The same things were measured in two ways. Each way mixes the same 5 hidden numbers, adds some noise and spreads widely along 3 directions of its own, which tell nothing about the thing.
(in the rows, 128 means zero)
Some things both ways: the first way, then the second way.
[127 126 124 103 125 125 128 113 106 127 129 131 116 109 120 155 152]
[143 116 125 156 113  73 156 115 134 139 112 154 128  94]

[128  83 123 113 140 172 125 146 144 143 124 144  90 115 150 169 135]
[142  13 106 125 124 105 170 131 134 181 119 182  55  98]

[ 93 127 140 146 131 139  86 105 127 219 168 155  68 105 164 180 183]
[ 65  44 210 210 118 129 128 136 176 150 110 150  77 119]

[131 108 143 125 105 158 111 126 151 133 152 158 110  81 156 137 117]
[131 117 147 106 133 144  91 140 116 132 119 110 113 161]

[113 152 118 172 124 100 121 130 132 169 116 133  86 143 113  88 161]
[ 98 180 109 191  81 131 107 134 191  86 190  58 165 187]

[143 106 149 118 116 141 167 118 111  81 115 136 141 106 129 163 147]
[169  89  53 100 130 136 174 143 122 157 160 141 111 127]

[121 146 140 159 123 101 146 125 125 116 111 127 149 149 117  89 126]
[105 175 152 169 114  97  89 114 147 104 147  75 164 160]

[151 140 111 118 110 108 145 124 116  89 103 125 125 117  92 103 130]
[172 178  58 133 127 120 158 126 126 116 160 121 168 122]

[120 128 101 140 138 156 116 150 120 131 115 134  71 144 137 153 140]
[138  86  99 113 138  91 159 137 170 164 155 141 110 117]

[111 164 152 145 116  71 147 102 118  99 126 115 212 150 114  55  92]
[107 205 106 107 125 190  78 111  83  78 167  74 176 162]

[ 77 144 139 103 138 121 128  96  76 156 133 127 127 155 151 155 158]
[ 99  92 132 169  87  84 126 111 166 127 152 130 110 122]

[ 89 143 111 139 120 144  99 142 132 163 132 148  77 152 153  92 113]
[105  94 146 149 150 141 110 131 164 143 139 122 118 136]

[143  87  90  66 165 149 114 131 118 159 128 108 109 107 113 207 147]
[168 106 110 145  78 127 217 151 117 137 107 218  94  85]

[155 154 104  99  92 104 115 106 103 119 129 142  71  75  88 132 176]
[173 186  51 164 113 101 175 139 143 112 166 118 182 119]

[111 132 120 120 124 126 128 130 124 134 118 135 119 137 129  99 124]
[153 129 111 164 139 182 153 151 136 131 132 134 135 135]

[ 92 128 153 104  92 138 125 108 116 148 132 163  98 114 157  97 134]
[105  89 119 137 105 101  97 106 132 125 156  92 105 146]

[125 129 127 130 124 136 132 135 126  87 128 128 156 136 135 120  91]
[135 124 152  82 171  94 106 116 107 150 102 138 123 110]

Other things, the second way, with their names:
(255): [ 88 126 141 168 138 194  86 146 180 129 173  65 133 202]
(306): [211 181  32 105 116 131 147 129 105 125 166 104 174 154]
(391): [152 111 118 124 120  29 170 122 154 155 120 173 116  72]
(366): [150 149 161  99 129  15 121 128 166 144 104 144 129 116]
(277): [ 95 117 156   4 174 111  48 110 128 146 153 106 104 160]
(67): [162 166  90 103  80  94 131 140 143 114 146 132 143 150]
(140): [123 160 126 147 117 172 135 129  96 105 129 134 151 124]
(459): [111 131  92 230  98 169 163 144 183 113 174 104 144 150]
(326): [135 179 137 164 106 190 139 148 110  98 122 136 156 138]
(97): [130 123 111  99 122 163 115 125  82 118 125 128 118 139]
(407): [131  88 152 155 175  89 119 147 194 164 129 114 107 134]
(333): [103 123 145 115 108 145  87 123 104 119 136 102 121 149]
(388): [131 145  99 111 132 147  98 128 127 117 162  86 141 164]
(49): [148 225 126 163 107  50 119 112 152  94 133 101 190 126]
(466): [ 99 169 134 143 100 241  92 138  90  81 154 102 154 175]
(8): [146 136 121  74 124 159 103 132  76 131 113 120 116 153]
(179): [122 175 149  93 185  83  91 109 146 136 129 108 159 115]
(5): [131 165 137 167 140 185 129 167 151 122 136 116 153 164]
(185): [131 204 117 178 133  79 132 123 150 103 143 102 191 116]
(442): [120  75 108  83 117  71 111  97 118 144 147 136 102 112]
(248): [135 135 156 247  49 201 181 161 103  97  87 177 128 122]
(487): [128  62 107 139 140  88 138 104 117 154 129 136  95 101]
(250): [138 139 126 122 132 133 140 132 125 133 131 139 132 124]
(142): [109 145 153 176 114 142 109 121 104 108 119 120 144 125]
(168): [150 115  92 127 165 135  96 137 159 147 167  66 141 168]
(75): [126 140  98  22 126 154 102 121  92 116 167 120 125 153]
(226): [147 183 101 140 145 181 132 143 116 112 137 114 174 146]
(90): [ 88 187 180  99 131 141  62  89  56  88  98 116 160 114]
(387): [137  75 133 128 146  42 138 113 131 155 113 145 114  84]
(27): [ 87  83 103 129 140 125  99 111 139 140 176  87 115 147]
(280): [130 125 105 118 139 103 140 101  98 134 120 135 133  95]
(88): [203  96  68 113 139 149 202 164 105 161 114 185 110 107]
(298): [124  92 157 115 154 114 141 111  82 147  83 174 103  70]
(393): [172 117  99 202 112 206 215 172 106 139  98 184 121 111]
(275): [113  71  83 130 129 185 180 132 117 148 163 154 101 108]
(369): [135 100 135 126 145  79 133 111 117 146 112 150 115  98]
(329): [127  98 101 111 161 119 106 118 136 152 149 104 113 142]
(482): [134 115 156  55 170 184 122 138  54 151  82 182 107 107]
(269): [162 120 100 168 121  83 192 146 176 154 142 157 129 111]
(476): [146 219 121  92 154  93 100 117 147 108 144 102 185 132]

Some of these things the first way, each followed by its name:
[156 160 129 169 120  73 153 117 121  88 107 110 152 123  76 109 158]	(185)
[119 140 171 189 111 108 149 113 125 112 129 146 145 130 140 119 146]	(27)
[150 102 111 104 135 144 133 136 129 106 113 127 119 109 116 159 131]	(67)
[111 141 152 129 134 104 141  95 100 133 138 118 161 135 131 157 155]	(275)
[126 150 172 174 123  69 170  92 100 127 114 120 160 127 106 148 200]	(459)
[153 121 117 203 101 143 132 182 187 110  97 158  71 119 120  50 107]	(168)
[139 131 126 172  99 160 104 137 140 139 145 171  34  78 144 160 171]	(407)
[151 118 117 123 127 133 135 127 108 114 118 132  84 101 111 191 183]	(269)
[ 66 159 117 152 138 157 102 141 121 120 146 132 140 195 178 101  61]	(277)
[ 98 139 131  67  95 149 119  97  84 119 142 159  91 102 151 147 146]	(387)
[ 79 172 146  74 111  89 107  77  94 136 162 123 203 140 138  74  78]	(90)
[109 135  93  79 140 149 122 126  81 123 119 121  92 144 132 181 147]	(391)
[125 108 113 131 135 144 123 149 145 132 117 134 112 133 133 118 110]	(442)
[120 131 101 156 134 128 116 153 146 140 115 129 106 149 126  88 109]	(5)
[130  99 116  98 118 160 112 145 156 128 133 145 123 105 142 100  78]	(8)
[129 107 134  60 122 121 144 100 102 123 121 127 148 105 118 149 145]	(393)
[146 147 122 132  90 114 104 116 144 133 149 148 100  72 111 107 134]	(226)
[132 172 116 167 115 111 115 127 118  98 140 128 127 133 119 125 124]	(179)
[144 118 118 169 118 129 121 158 177 125 118 141 109 117 117  76 103]	(388)
[108 116 105  86 139 155  88 134 137 136 157 125 152 133 154 122  58]	(482)
